The rows are grouped in 4 different ways at once. Each group adds its own fixed numbers to the row, and there is some noise. The rows also spread widely along 17 directions, which tell nothing about the answers.
(in the rows, 128 means zero)
Known rows, each followed by its group in each grouping:
[ 80  89 111 125  75 137 126 107 141  97 112 115 148 120 119 160 119 124
 128 145 125 170 100 106 106 137 102  87 129 144 158 130 103 125 138 121]	kemav (3) bof Z700
[139 131 105 100 114 118 122 130 113 141 115 155 129 149 145  91 123 150
 117 150 109 147 146 130 136 140 170 158 133 158 111  98 153 133 141  79]	Feru (2) mesan Z250
[123 114  98 135 120 119 118 129 106  92 138  99 121 111 134 102 105 157
  74 161  84  55 153  82 119 141  83  53 166 113 138 172  95 126 111  85]	zogas (2) bof Z700
[130 159 142 117 140 110 110 125 126 159 100 140  96  98 112  86 162  94
 152  94 111 155 114 106 146 155 124 105 111 179 144 184 143 105 215 124]	gaveg (1) Teb Z262
[197 118 108 107  67  88  96  98 156 157 101 140 116 149 133 128 195 105
 142 142 111 192 158  80 120 134 138 116  54 183 124 101  81 115 139 103]	bikuz (1) Teb Z250
[135 131 146 134 120 117  90 172 104 143  95 115 124 117 165 115 135 115
 158 129 139 102 125 101 146 138 119  92  97 116 168 125 151 143 200 147]	Neru (0) kefi Z262
[106 126  74 107 171 123 115 106 115 168  82 103  86 136  95 139 150  93
 101  82 144  95 116 122  96  73 107 178 129 131 178 110 118 138 151 167]	gaveg (0) vor Z250
[113 164 121 124 150 122 159  99  89  91 199 145  95 144  77 107 139  86
 137 114 105 176 185 146  80 106 121 171 138 138 113  91 143  94 113 125]	bikuz (3) vor Z700
[176 115  95 138  98 105 132 135  92  91 147 109 113 203 122 123 105 102
 153 159 119 166 130 107 101  99 132 129  83 144 144  93  83 126  98 107]	kemav (3) Damuz Z700
[ 56 125 162 144 150 127 153  93 128  94 132  84 175 160  90 127  87 128
 168 110 132 102  87 114 121  98  89 123 168 171 113 116 114 125 129 109]	Neru (0) kefi Z700
[129 145 128 139  83 111 133 115 167  79 149 146 145 142 130 128 158 123
 180 164 130 131 173  71 157 145  78  75 103 141  84 180  69 122 162 112]	Feru (1) Damuz Z700
[159 117 125 128 119 119 129 133 144 134  54 107 146 112 118 115 128  97
 158  74 122 134  21 107 149  77 144 212 125 186 184 108 147 106 181 123]	zogas (3) mesan Z250
[105 104 131 138 107 143 155 124 140 111 122 120 141 131 119 128 107 186
  84 159 120 147  75 153 149 143 140 104 146 124 144 182  85 138 121  59]	kemav (3) Damuz Z262
[ 92 158 125 133 147 163 152 152 135 119 150 157  91 122 119 122 146 142
 117 105 150 156 118 184 155 140 147 158 120  49 163 196 165 146 176 158]	bikuz (3) kefi Z250
[ 97 113 164 168 129  98 153 145 133  89 148 106 123 154  57 111 110 117
 112 143 170 110  89 127  98  86  63  92 176 126 183 134 105 129 167  70]	kemav (2) kefi Z250
[156 106 151 146 106 123 126 140 137 121 164 117 105 185  94 159 151 133
 116 155 172 144  95 128  70  83  98 113 113 132 159  94  73 123  95  87]	bikuz (1) kefi Z700
[169 129  82 129 106 122 116  91 115 173  75 141  78 109 103 130 193  71
 111  88 135 180 120 129 142 112 130 177  77 137 159 109 100 121 163 150]	bikuz (1) kefi Z250
[116 149 106  98 183 116  93 128 183 163 135 174  88 149  80 152 159 143
 138 104 193  72 102 122  88 105  97 162 163 124 103 156 137 105  96 141]	Feru (2) kefi Z700
[177 122 134 139 119  78 136 152 154 124  73 110 202 141 185 145 118 147
 141 119 118  53 156  80 173  97 146 182 139 133 132  34 136 141 107 131]	kemav (1) Teb Z700
[113 120 159 142 141 105 154 131  65  96 182  96 143 179 110 120  86 123
 126 155  84 165 171 138  63 126 148  89 144 155 155  60 128 105  85  95]	gaveg (2) kefi Z262
[134 117 169 137 133  90 150 147 166 134 145 112 158 203 123 139 115 154
 155 144 154 149 106 144 117 111 159 129 114 103 138  98 143 149  94 108]	Feru (1) kefi Z700
[168 157 138 129 154  80 157 151 176 110 142 142 156 131 155 129 146 138
 147 102  94 110 189 104 141 130 165 173 123  80 138 121 171 114 107 165]	gaveg (1) Teb Z700
[156 135  70 123 103 147 114 141  83 125 124 144  87 123 149 110 139 125
  94 144 128 153 148 141 146 140 140 149  94  80 138 129 125 151 145 130]	kemav (0) kefi Z262
[ 79 146 146 110 134 161 110 136 165 129 178 130 102 119 108 143 168 127
 132 124 166 148 151 160  79 116 116 127  99  40 150 132 191 142 125 204]	zogas (2) kefi Z250
[ 73 116 148 134 101 211 105 109 124 157  92 135 117  76 112 167 169 157
  83 138 170 125  66 159 129 116  89 128 143 183 128 120  73 123 147 102]	zogas (2) mesan Z700
[108 110 157 147  97 140 115 120 142 116  89 102 190 120 165 173 119 161
 171 132  87 126 104  80 178 176 131  39 113 195 128 164  59 102 134 122]	bikuz (3) Teb Z250
[ 90 125 135 148 119 172 129 102 149 123  90 127 170  80 130 184 142 144
 161 103 150 106  83 107 178 146  95 120 142 151  96 145  81 108 122 164]	gaveg (0) kefi Z700
[102 149  96 112 135 132 139  99 104 121 123  91 117 177 110  70 107 101
 144 113 144 115 127 138 131  66 110 191 114 118 117  98 157 176 159 130]	zogas (2) kefi Z700
[124 114 188 169 144 111 154 135 162 169  91 136 159  81 107 170 151 146
 102 104 137 155  97 170 154 143 172 145 152 105 171  87 140 102 101 137]	Feru (2) kefi Z250
[156 178 125 122 102 143 106 144 133 145 126 186 103 108 138  89 175 115
 183 123 190 149 143 136 201 154 127 159  88  93  70 137 168 151 203 152]	bikuz (2) kefi Z250
[128 114 129 108 125  84 156 128 178  98 140 118 186 182 147 150 110 158
 131 125  97 117 155 100  92  99 156 167 151 127 150  74 156 121  83 109]	bikuz (1) Teb Z700
[103 161 145  99 164  96 113 106 148 144 179 158 118 179  98 143 166 148
 151 159 147  98 214 117  84 129 105 102 142 171  62 116 101 108  82 109]	Feru (1) Damuz Z262
[105 113 172 156 106 109 156  76 137  95 124  67 187  90 105  98 120 126
 117 136  88 112 150  99 151 111  95 104 146 134 121  94 100 126 125 105]	Neru (2) Damuz Z250
[109 117 108 119 135 122 130 126 133 187  57 146 124 106 128 130 138 124
 127  87 157 155  79 154 172 154 164 154 125 104 162 132 184 151 169 160]	gaveg (1) kefi Z250
[126 139 133 128 152  88 120  99 115 174  64 111 143 128 145 121 138 109
 155  83  65 140 143 103 159 162 167 115 105 206 138 121 117 100 139 137]	bikuz (3) kefi Z700
[101 115 133  93 114 126 120  85 125 189 112 127 100 148 116 119 175 138
  56 145 114 184 161 162  73 110 154 151 104 181 152  69 113 139 130  73]	Feru (1) kefi Z700
[135 119 157 136  76 105 128  99 164 131 103 141 158  89 129 125 173 133
 114 144 114 157 145 103 145 150 114 109 123 170 114 104 102 114 144  85]	kemav (1) kefi Z700
[ 92  97 150 113 132  89 139 113 202 117 125 111 164 182  76 133 116 165
 136 131 155 114  56 102  86  98 101 109 178 167 140 143 121 122 122  62]	bikuz (0) mesan Z250
[ 95 102 142 109 172  66 145 115 206 179  74 134 173 168 112 168 135 171
 111 100 149  87 102 137 108 106 160 171 174 134 163 100 158 135  91 110]	Neru (1) kefi Z250

New rows. What belongs after each?
[166  97 135 120  76  97 104 129 220 146  75 150 150 103 142 165 189 135
 139 122 137 153  86  82 128 132 131 128  89 125 172 150 114 113 154 129]	Neru (1) kefi Z250
[ 77 165 147 112 146 103 149 116 163 131 112 142 142 159 111 121 143  91
 207  78 138 176 137 136 146 125 148 167 112 152 141 136 185 128 205 168]	bikuz (3) Teb Z250
[ 93 169 130 127 155 152 154  88  95 119 187 138 103 155  90 113 144 122
 132 133 116 174 189 181 107 126 138 157 118 131  75 101 130 123  79 138]	zogas (2) mesan Z700
[133 162 165 154 159 118 162 112 148  74 180 104 145 136  86 115 134 137
 143 125  98  97 147 120 117  93  98 143 154 139 106 142  91  93  91 108]	zogas (2) mesan Z262
[114 117 155 152 175  98 147 112 126 204  90 107 141 177 121 164 129 172
  94 120 127 129 135 182 144 147 185 112 129 132 134  85  94 141  47 117]	bikuz (2) kefi Z700
[112 138  71 149 151 159 133 123 113 100 155 145  87 157  77 171 125 118
 150 116 199  96  91 128 130 105  65 138 146  86 102 165  76 121  96 163]	bikuz (0) Damuz Z700
[163 139 141 154 164  63 112 132 172 171  78 153 127 121  99 140 162 120
 170  96 185  58  91  92 174 131  89 119 148 130 106 153 113 115 130 133]	Neru (1) kefi Z700
[156 110 132 117  41 173 126 103 166  78 158 103 146  95 114  97 142 129
 128 147 135 182  71 104 125  84  99 158  94  94 120 113 123 140 158 103]	bikuz (2) vor Z250
[ 99 102 170 152 138 150 117 150 153 163 107 111 124  96 112 158 135 176
  84 131 142 118  42 141 137 151 125  55 144 115 181 194  96 126 138 103]	Feru (1) vor Z250
[125 153 138 146 160  85 141 100 150 116 130 137 157 116  98 129 123 123
 182  89  91 123 133  87 170 183 125  78 156 154  89 186 123  79 109 141]	bikuz (1) Teb Z250
[135 110 120 118 134  74 138  99 178 137 134 113 146 151 105 124 134 154
 102 138 133 107 145 111 107 108 120 131 144  84 120 104 137 139  68 111]	Feru (1) kefi Z700
[175 116 153 144 136  80 116 152 174 144 104 121 113  95  97  92 137 151
 104 110 133 100  42  93 141 131 108  93 158 118 172 192 133 104 152  73]	bikuz (3) Teb Z700
[107 135 140  87 102 176 106 103 137 142 125 136 136  96 156 120 159 167
  93 142  71 158 129 120 118 148 158 134 113 202 121 149 104 101 151  78]	Feru (1) Damuz Z262
[168 134 118 149 109 133 121 120 170 102 115  95 143 147 144 158 146 136
 139 130 104 106 130  84 150 104 109 123  79 131 127 158  31 123 106 144]	kemav (2) Teb Z700
[168 123 138  82  79  80  85  97 170 123 165 126 149 113 113  74 161 131
 142 166 138 113 187  56  88 116  90 109 125 127  72  50 170 121 109 104]	bikuz (2) Damuz Z250
[ 98 145 114 120 140  70 143 113 174 173  98 179  92 150  84 116 183 115
 128 129 186 147 166 161 140 128 117 145 125  96 129 153 138 163 185 117]	Neru (2) vor Z250
[ 71 107 123 132  88 124 148  67 123 107  81  76 180  76 117  86 107 105
 110 109 112 116 116  98 170 109  80 129 153 128 128  91 145 160 180 121]	kemav (1) kefi Z700
[188 110 116 102  95 106  77 120 150 175 117 147 107 110 129 128 179 149
 109 146 163 122 127 103 110 126 120 128 103 118 107  76 130 123  87 115]	bikuz (3) kefi Z700
[176 148 104 105 109 132  83  98 123 162 102 117  84 104 123 110 192  71
 139  99  91 180 131 105 101 110 136 163  50 170 152 118 112  97 156 158]	zogas (2) kefi Z262
[156 131  55  61 125 105  59  93 121 191  82 130 109 164 147 105 137 117
 159 116 122 113 139  74 128 128 144 139  87 176  85 105 147 139 125 145]	Feru (1) Teb Z250
[152 119 157 137 165 103 104 155 183 125 144  88 126 159  89 139 113 149
 141 114 129  80  51  84  87  94 109  90 142 126 172 180 107  96 100 120]	Feru (2) Teb Z250
[114 129  88 120 162  79 149  93 192 138  91 135 124 161  84 132 145 144
 125 100 151  79 110 112 140  98  96 159 160 126 120 175  98 133 116 111]	bikuz (3) mesan Z700
[107 138  69 128 172  76 161  98 110 143 108 126 121 223 115 144 120 144
 117 146 124  81 202 133 146 114 128 129 141 143 102 139  52 153  87 102]	Feru (1) Damuz Z262
[153 153 146 140 136 105 143 137 161 167  89 144 125 143 120 145 182  97
 163  90 185 136 129 147 170  92 145 207  94 112 146  81 141 145 169 170]	bikuz (1) Damuz Z250
[135 164 149 155 125 134 130 126 128  86 171 123 133 132 138 131 157 132
 149 142  97 110 209 101 148 146 104  81 101 116 103 158  72 112 125 146]	bikuz (2) kefi Z250
[ 68 161 121 131 178 142 141  93 103 147 107  92 107 155  89 100 110  98
 139  80 122 131 112 157 147 104 122 156 123 154 130 145 122 148 160 154]	kemav (2) Teb Z700
[135 134 103 149 158 137 114 137 111 142 103 131 125 157 156 202 141 147
 129 117 114  73 160 111 138 139 132 110 119 146 135 130  45 104  71 163]	bikuz (2) kefi Z700
[ 77 152 130 131 143 208 136 112 126 114 169 141  95 122  90 170 145 113
 146  98 142 190  80 165 107 119 126 162 107 125 135 174 111  99 124 178]	Feru (1) Damuz Z700
[101 122  88 112 157 128 109  83 146 196  82 145 112 149 106 152 140 172
 128 122 153 117  81 143 169 172 138  90 122 141  73 204  79 148  92 117]	Neru (1) vor Z250
[104 140 164 144  99 136 144  90 122 105 157 106 125  88  86  79 154 102
 108 130 134 151 152 130 125 103  75 126 133 114 122  92 131 132 168 108]	bikuz (2) kefi Z700
[152 162 125  97  97 169  85 110 152 129 128 130 115  82 124  61 156 114
 168  99 160 122  71  94 167 109  93 172  99 122  74 150 167 138 197 140]	bikuz (2) kefi Z700
[122 111 128 106 101 124 147 104 155  79 147 101 159 127 125 133 128 136
  88 136  62 162 136 107  67  94 141 169 138 163 166  94 112 100 113  88]	kemav (0) bof Z262
[129  73 109  84  91 121  82 108 145 151 100 128 143 117 121 142 124 151
 100 143 146 106  70  83  67 108 108 132 163 175 133  66 141 117 100  78]	Neru (1) bof Z700
[112 111  87 103 129 113 119 134 106 102 134 144 129 165  99 112  61 130
 153 131 132 149  57 114  96 141 134 120 179 164 127 142 165 110 127  84]	kemav (2) bof Z262
[106 120 129 115 147 135 101 122 131 114 172 145 122 106  96 164 133 156
 115 140 114 100 115  96  61 155  96  64 180 164 119 158 116  59  56 111]	zogas (1) Damuz Z262
[128 154 106 162 192 131 149 108  48 149 110 102  73 162  76 103 112  93
 121  87 123 128  86 168 156 105 129 162 125 146 140 158  76 126 140 116]	Neru (0) kefi Z262
[118 126 144 148  78 135 120 139 128 104 127 144 144 103 126 158 172 109
 153 155 187 107 166 107 137 110  63 112 126 121 118  68 117 135 156 149]	zogas (1) mesan Z250
[152 117 164 102 111 123 101 114 207 143 124 134 160 107 126 108 143 201
 123 145 131 111  61 106 133 138 132 124 139 143  91 164 123 117 108  61]	Neru (2) kefi Z262
[151 132 109 125 101 126 111 142 158 110 101 153 129 132 132 147 152 118
 148 128 148 106 110  84 125  99 100 164 126 174 137 122  89 108 158 116]	kemav (2) Damuz Z700
[101 134 125 116 188  69 142 132 122 135 160 111 109 182 109 120 114 155
  89 132  84 111 195 136  73 137 149  82 152 104 174 149 142 118  87 110]	bikuz (3) Teb Z262
[121 145 127 143 118 162 155 117  87  87 158 117 124 149  91  95 105 118
 126 136 154 134 105 154 142  79 110 190 144 137 105  90 113 141 141  95]	kemav (2) Damuz Z250
[ 86 126 176 127 133 119 104 159 140 138 153 114 105 168 106 130 152 152
 103 169 161 116 144 136  72 120  98  59 123 138 165 128 110 147 153  99]	kemav (0) mesan Z250
[106 137 175 120 138 106 109 147 163 180 107 137 106 132  90 120 167 112
 145 126 195 143  95 146 112 104 115 127 123 140 160 117 150 136 191 120]	Feru (2) Damuz Z262
[122 149 128 162 184 127 167 164 136 131 108 143 127 181 129 160 119 166
 131 103 130 107  87 172 169 135 173 161 144 123 156 187 102 124 114 115]	zogas (0) kefi Z250
[129 100  81  97 134 108 111 118 142 144  97  83 132 199 141 145 109 159
  91 144 105  87 128 101  85  77 134 137 122 147 169 115  79 145  98  98]	Feru (2) Teb Z262
[101 122 134 107 117 171  94  92 181 152 132 128 130  91 108 170 163 157
 118 115 137 161  85 129 117 152 126 102 105 120 111 164 117 113  90 164]	kemav (1) Teb Z250
[ 73 142 131  83 108 172 135 103 114 120 162 132 130 141 145  91 133 169
  90 164 115 159 169 173 116 126 151 165 123 123  96 109 151 168 152  82]	Neru (0) bof Z262
[156 123  61  78 102 141  78  96 114 178  80 123  94  90 152  80 157 132
  78 128  96 135 131 100 143 137 150 153  89 135 121 128 136 139 155 119]	Feru (0) Damuz Z250
[130 146 114 132 103  84 154  95 161 118  96 143 141 114 129  91 161 126
 140 138 102 148 179 105 186 163 118 103 112 128 107 184  95 137 182 103]	gaveg (2) kefi Z262
[162 122 122  89 128  86  88 124 186 198 132 150  99 156 107 127 174 155
 132 157 185 160 122 136 102 141 150 117  88  86  99 120 152 142  83 127]	Feru (0) Damuz Z262
[161 140 102 115 117 154 123  99 114 144 115 146 117 137 113 119 139 144
 136 130 138 142  72 136 158 125 138 171 121 185  69 141  87 114 104  80]	zogas (1) Damuz Z262
[ 88 113 137 133 163 115 138 127  74 180 115  92 123 160 121 115  84 150
  70 128 107 159 135 192 112 144 191 113 138 110 169  66 169 158  83 119]	kemav (2) Teb Z700
[157 154 195 168 152  94 136 201 164 143 102 151 144 134 144 153 161 134
 172 115 178  72 109 124 168 118 128 143 137 134 158 120 139 119 163 131]	zogas (1) Damuz Z700
[135 155 117  97 159 108  93 134 195 126 121 168 129 127 144 161 173 138
 164  95 111  76 145  67  97 128 121 161 131 163 125 165 128  77 124 153]	Neru (0) kefi Z700
[168 128  79 115 131  96 118 130 154 142  67 124 142 163 160 150 136 122
 160 100  99 119 117  96 138 114 166 175  94 145 156 130 117 118 118 151]	zogas (2) kefi Z262
[ 77 135 132 144 120  88 122 117  86 130 105 111 139 123 110 116 121  62
 200 120 134 157 164 106 149 170 105  52 118 137 130 103 172 135 181 181]	zogas (0) bof Z250
[ 70 133 163 118 132 106 146 127 200 116 158 147 174 197  93 157 116 144
 228 140 205 166  98 139 129 134 130 120 134 111  81 129 171 141 116 148]	Feru (0) Damuz Z250
